There are 8 hidden switches. A switch that is on adds its own fixed numbers to the row, and there is some noise. The rows also spread widely along 9 directions, which tell nothing about the answers.
In the rows, 128 means zero.
Known rows, each followed by its switches (1 for on, 0 for off):
[121 100 167 149 130 158 140 119 157 114  70 121 126  96 144 184 126 142
  88  93 140 173 124 157 102  85  76 186 190 121 129 180 110 132 120 136
 101]
1 1 1 1 1 1 1 0
[139 141 131 109 124 156 130 149 138  95  92 176 146  61 190 172  69 126
 116  88 139 124 152 114 146 144 127 150 126 132 113 146 121 136 112 142
  67]
0 1 1 0 0 0 1 0
[117 104 131 142 108 141 118 136 161 136  68 139 111 113 133 166 130 136
 108  83 120 196 149 169 131 101  90 165 180 103 150 149 123  96 105 112
 105]
1 1 1 1 0 0 1 1
[173 170 104  99 108 140 111 158 134 120  58 164 128 107 104 175 129 174
 143 144 158 131  93 160 106  68 116 151  82 127  87 102  77 120 150 137
  90]
0 0 1 0 1 1 1 0
[158 155 175  90  99 114 128  82 161  96  82 126 142 145 145 139 108 131
 139 116 145 153 113 174 109  67 129 116  99 121 106 148  95 134 117 110
  95]
1 0 1 0 0 1 0 1
[155 152 157 114 107 158 119 132 137  81  81 152 138  97 113 172 121 155
 132 146 166 133 117 137  85  81 108 162 119 132 109 134  86 139 147 157
  88]
1 1 1 0 0 1 1 0
[121 132 155 154  99 161 115 150 112  91  98 157 148 104  78 140 129 125
 149 152 142 151 191 102 101 124 105 168 147 104 168 129 134 136 114  94
 124]
0 0 0 0 0 0 0 1
[133 150  96 120 119 138 111 169 142 128  72 180 134  79 156 179  91 157
 112 117 147 152 115 129 152  96 121 135 116 125  68 110 108 117 136 156
  71]
1 0 0 0 1 0 1 1
[124 132 131 129 116 142 121 128 115 123  61 164 145  95 135 168 109 117
 132  85 133 161 156 131 128 113 109 155 166  89 128 148 114 143  83  80
 108]
0 1 0 1 1 1 1 1
[143 160 134  76  99 155 133 108 101  99  68 112 152 129 102 155 115 132
 145 138 119 138 133 113  74 112  94 146 128  77  99 150 115 181 111 102
 103]
0 0 1 0 0 0 1 1
[149 139 124 136 141 163 115 193 159 100  79 182 133  43 177 198  94 181
  89 130 155 116 100 148 131  99 113 171 120 161  86 119 101 114 177 193
  56]
0 1 0 1 0 1 1 1
[157 150 163 111 109 132 150 134 113  69  73 163 159 124 126 158 111 132
 135 136 159 143 128 139 102  86 141 150  99 122  86 145 108 145 134 117
 101]
0 0 1 0 0 1 0 1
[138 153 122  73 115 136 110  96 177 124  54 120 132 118 172 174 103 154
 100  80 113 168  98 170 124  79  82 129 134 107  73 157  90 133 127 133
  62]
1 0 1 1 1 1 1 1
[154 124 157 168 124 147 138 166 122  89  91 181 142  80 121 168 114 145
 136 150 183 131 128 138 109  98 146 170 121 145 127 122 114 124 136 147
 118]
0 1 0 1 0 0 1 0
[124 104 161 153 137 118 178 138 112 118  70 144 142 124 161 159 109 115
  99  90 136 159 116 149 127 107 139 167 140 116  94 165 148 139 108 102
 124]
0 0 0 1 0 1 0 0
[146 157 161  75 103 149 127  85 139  91  72 118 157 123 140 161 102 132
 121 112 130 146 127 132  87  88  94 144 130 102  97 167 101 171 116 113
  76]
1 0 1 0 1 1 0 1
[124 144 114 141 118 175  96 174 144 124  89 141 131  72 103 166 121 168
 115 159 138 135 143 111 108 104  80 169 139 122 135 116 116 131 153 147
  85]
0 0 0 0 1 0 0 1
[132  99 155 184 133 119 162 164 153 135  85 124 110 111 134 155 122 143
 104 136 165 161 109 179 130  62 137 153 136 138 125 142 130 108 130 133
 127]
0 0 1 0 0 0 0 1
[145 117 139 146 103 111 124 136 155 160  74 148 102 137 129 132 136 123
 136  88 126 174 135 203 140 100 125 150 125 113 180 124 117  79  97  69
 134]
0 1 0 0 0 1 1 0
[146 142 161 131 107 149  72  96 208 128 108 122 120  91 128 149 113 146
 149 128 152 137 152 170 115  67  99 129 140 138 193 131  89 110 108 121
  91]
1 0 1 1 1 0 0 1
[145 144 159 121 120 139 137 130 153  88  95 122 139 109 146 147 111 159
 111 153 147 138  96 140 105  99 108 138  96 143  87 144 111 139 169 164
  95]
0 0 0 0 0 0 1 0
[171 136 158 132 103 142 151 161 101  64  67 207 159 109 119 175 119 129
 134 118 172 153 150 139 106 103 143 188 106 133 116 141 106 123 126 103
 102]
0 1 1 0 1 1 0 0
[112 112 160 156 112 137 152 137 103  82  73 146 149 133  94 149 143 128
 123 131 142 190 150 111 103 114 104 168 156 100 105 157 137 139 126 109
 142]
0 0 0 1 0 0 1 0

New rows, each followed by its switches (1 for on, 0 for off):
[139 109 129 188 137 135 126 205 161 127  81 191 110  78 143 176 126 165
 103 122 162 150 115 179 151  87 134 177 123 161 125 111 117  66 155 154
 108]
0 0 0 1 0 1 1 0
[138 147 151 145 146 124 119 112 139 149  97 143 131  60 157 167  71 124
 162 136 190  84  98 148 128  51 176 103 131 126 106 110 101 163  78 138
 110]
1 0 0 1 0 1 1 1
[136 120 132 168 120 124 122 158 156 147  92 152 102  99 119 146 121 133
 148 122 164 150 138 171 147  84 141 140 125 131 160 115 116  90 104 112
 129]
0 0 1 0 0 0 1 0
[114 157 115 148 135 139 116 186 137  91  93 185 141  62 142 168 108 167
 111 145 171 139 123  98 153  93 128 132 106 150  59 110 109 118 175 189
  82]
0 0 0 0 0 1 0 0
[182 133 164 106 107 131 145 145 188  67  81 171 143 117 200 161 102 157
  81  91 140 166 114 189 138 113 116 165  74 175 105 160 101  85 174 150
  60]
0 1 1 0 1 0 0 0
[169 135 146 128 108 140 126 162 153 102  69 170 123 114 131 164 122 152
 125 124 146 147 126 191 118  88 125 170 101 136 135 128 103  92 138 114
  95]
0 0 1 0 0 1 1 1
[144 167 140  76 108 139 112  98 155  88  60 131 155 121 145 168 112 164
 108 120 129 161  92 142 100  81  83 131 117 115  49 147  86 153 152 149
  70]
1 0 0 1 1 1 1 1
[164 143 154 102 139 135 147 120 177 113  72 102 124 108 177 172 107 173
  92 125 144 122  48 186 100  64 110 143 100 150  66 157  94 139 168 178
  80]
0 0 1 1 0 1 1 0
[105 111 141 166 138 120 166 147 107 123  73 125 139 112 126 159 117 134
 106 133 155 166 110 124 118  81 131 145 157 108  72 149 142 154 123 135
 132]
0 0 0 1 0 0 0 1
[166 145 163 121 117 134 130 113 155  98  98 139 139  96 143 153 103 140
 146 136 173 117 114 155 103  80 142 133 102 144 129 136  99 140 126 142
 102]
0 1 1 1 0 0 0 0
[136 134 129 115 106 130 150 127  88 106  54 147 146 138  95 170 127 130
 139 127 148 169 114 123  90  85 125 159 137  88  68 141 122 154 105 115
 127]
1 0 1 1 0 0 1 0
[188 119 175 115 111 142 173 142 114  70  66 168 153 126 146 183 103 141
 115 129 161 135  94 166  78  95 146 196  96 138  82 155 119 136 138 136
  99]
1 0 1 1 0 0 1 0
[113 138  92 148 125 158  96 181 143 124  83 165 119  64 109 178 125 163
 130 133 152 149 143 113 136 100 103 152 149 123 116 109 113 110 135 160
  97]
0 0 1 1 0 0 1 0
[121 132 138 130 126 130 159 146 132 100  78 110 134 122 124 157 131 158
  96 143 146 168  96 128 106  81 102 146 122 127  58 154 123 142 165 166
 108]
0 0 1 0 0 0 0 0
[177 141 157  88 105 111 142 107 137 111  63 159 144 147 169 155 101 127
 129  91 131 145  93 187 111  96 143 149  85 119  91 141 111 123 113  99
  99]
1 0 0 1 0 1 1 0
[124 121  99 157 122 178  83 188 163 145  85 165 113  62 120 177 125 164
 111 117 124 144 157 137 134 127  75 190 156 130 175 113 122  90 134 133
  89]
0 0 0 1 1 0 1 0
[125 139  79 115 134 143 116 177 152 146  77 163 119  70 172 192  90 164
  95 101 132 137 104 129 149 100 116 152 126 131  67 117 123 113 142 181
  60]
1 0 1 1 0 0 0 0
[ 86 139 111 132 125 136 128 139 126 129  68 124 136 112 118 154 133 145
 101 109 120 182 133 100 134 104  78 140 159  95  81 146 125 144 135 124
 108]
0 0 0 0 1 1 0 0
[163 115 146 126 101 124 179 153  80  83  42 186 151 145 113 181 128 129
 120 114 159 185 109 152  92  92 145 188 119 106  61 147 122 129 122 118
 123]
1 1 1 1 0 0 1 0
[158 139 143 113  95 111 116 127 172  90  85 194 137 125 171 150 100 128
 132  81 146 175 145 169 155 103 147 135  88 144 115 130 111  79 120 120
  88]
1 0 1 1 0 0 0 0
[100 128 110 145 122 129 105 152 173 158  73 130 101 104 139 158 130 160
  98 109 121 181 116 164 151  80  89 136 153 116 107 121 115  92 138 142
  99]
1 0 0 0 0 1 1 1
[142 105 150 151 133 142 153 158 170 149  72  96 100 120 137 165 137 166
  78 130 126 151  85 202 103  65  92 182 139 135 130 153 123 108 155 139
 103]
0 0 1 0 0 1 0 1
[148  90 172 168 127 124 166 115 131 156  68 102 111 120 120 167 120 123
 128 125 164 147  94 196  86  49 138 166 170 107 143 153 121 140  82 108
 144]
1 1 1 1 0 0 1 1
[172 169 158  95 114 146  89  98 177 109  91 135 139 100 142 151 108 152
 151 130 146 106 112 167 102  87 110 132  94 137 145 128  80 137 127 119
  86]
0 0 0 1 1 1 1 0
[131 161 129 130 128 162 110 155 141 103  81 126 127  77  92 173 128 178
 131 181 169 122 105 124  92  58  96 141 131 125  91 120  88 150 164 177
  91]
0 0 1 0 0 1 1 1
[135 125 185 132 113 105 147 108 168  74  84 150 149 145 171 132 122 131
 102  90 137 188 128 169 141 100 122 134 108 145  99 167 118 104 144 117
 110]
0 0 0 1 0 1 0 0
[111 140 141 164 151 142 134 166 122 109 101 162 145  48 150 169  82 139
 124 145 181 108 129 102 141  84 148 130 135 138  88 124 121 155 128 163
  97]
0 0 0 0 0 1 0 1
[125 189  93  85 111 160  70 132 142 124  83 146 132  72 107 162 106 155
 164 139 137 117 144 105 121  94  99 111 124  98 113 103  85 149 118 134
  77]
0 0 1 0 0 1 1 1
[165 174 113  67  99 112 115 108 150 122  63 139 138 133 157 147 103 150
 137 111 124 147  89 169 120  96 121 104  79 108  69 121  94 133 134 125
  85]
0 1 0 1 0 0 1 1
[138 148 157 114 114 130 143 100 118 105  82 122 146 108 127 148 101 118
 153 131 162 136 129 130 106  87 136 116 134 101 106 149 107 172  93 114
 117]
0 1 1 0 0 0 1 1
[124 127 120 138 130 132 131 121 146 172  54  83 107 125 106 164 154 164
 105 125 129 165  70 174  96  60  77 151 157 102 105 141 102 139 135 128
 127]
0 1 0 1 1 1 1 0
[133 154 150 105  93 134 118 110 131  81  69 152 146 127 108 146 130 131
 145 114 140 179 158 136 115  98 105 130 136  98 114 148  95 134 115 100
 107]
0 1 1 0 0 1 1 1
[185 133 160 126 129 136 151 143 154 126  77 133 126 109 155 168 105 153
 114 130 161 108  79 194  96  64 136 169  87 152 122 141 101 127 138 128
  95]
0 0 1 0 1 1 0 0
[118 132 143 131 133 159 152 160 114  66  65 157 157  81 144 192 113 155
  86 122 153 155 122 106 108  96 102 173 157 123  52 165 118 156 159 173
  79]
0 1 1 1 0 1 0 1
[179 152 134  90  97 134 124 115 152 121  64 124 121 138 112 166 135 167
 136 142 145 148  73 184  75  65 107 149  95 121  96 124  85 126 146 148
  99]
1 1 1 1 0 0 1 0
[128 141 151 115 124 150 103  97 158 137  97 117 131  91 151 146  98 119
 143  99 120 114 142 140 116 119 104 134 147 107 165 146 117 150  89  98
 104]
0 0 0 1 0 1 1 0
[123 137 109 139  85 119 124 181 110  96  43 197 132 148  80 151 168 149
 123 116 131 232 152 148 139 102 102 160 125  98  92 115 110  79 150  97
 122]
0 1 0 0 0 1 1 1
[113 145 125 143 117 136  85 143 180  98  89 179 125  76 144 159 123 150
 131  93 155 178 163 140 167  98 106 123 146 139 128 127  91  86 132 148
  91]
0 1 1 1 0 1 1 0
[203 176 127  79  79 158  93 149 128  67  57 220 153 107 101 190 127 166
 159 132 165 138 126 154  85  86 119 179  79 134 106 105  66 109 148 131
  72]
1 1 1 1 1 1 1 0
[175 130 181 123 115 120 163 112 136 116  69 119 131 136 137 158 117 145
 120 145 160 137  64 198  79  55 134 151 104 127  94 144  99 142 136 131
 111]
1 1 0 0 0 1 1 1
[129 151 110 143  78 126 105 173 122  93  61 181 130 139  49 143 174 165
 145 158 150 218 151 137 122  89  98 142 113 106 102  96 100  85 163 122
 129]
0 1 0 0 0 0 1 1
[114 150 112 148 105 134  70 130 181 160  96 120 107 105  83 140 140 164
 144 156 149 165 135 147 126  58  86 114 139 118 154  95  97 104 131 134
 111]
1 0 0 0 1 0 0 1
[149 156 106  82 119 173 142 172  96  81  43 175 161  77 147 207  98 158
  92 114 135 137 113 107 101 117  95 184 127 107  42 150 104 164 150 152
  55]
0 1 1 0 1 1 1 1
[171 155 157  87  98 135 111 116 160 104  83 165 140 118 166 148  91 133
 136 107 130 132 126 175 120 106 130 141  88 127 127 127 101 116 117 105
  78]
1 0 0 0 0 1 1 1
[111 144 127 138 124 156  88 154 171 105  92 155 132  72 139 164 121 164
 107 120 133 155 149 125 139 105  82 144 151 134 123 128 105 113 157 160
  76]
0 1 0 1 0 1 0 1
[145  93 160 158 135 148 152 145 175 142  64  98 103 120 134 186 143 173
  67 123 139 159  68 203  86  48  79 204 155 143 122 163 115 110 161 155
 103]
1 0 1 1 1 1 0 0
[178 145 142  97 116 151 106 128 187 133  67 126 121 109 159 179 113 178
  97 123 125 126  71 206  93  69  88 168 103 140 114 132  88 115 158 147
  65]
1 0 0 1 1 1 1 1
[190 152 140  98 104 145 116 137 149 123  69 140 127 128 119 159 130 161
 141 138 127 114  89 190  77  92 113 172  80 127 137 118  98 117 143 112
 101]
0 0 0 1 0 1 1 0
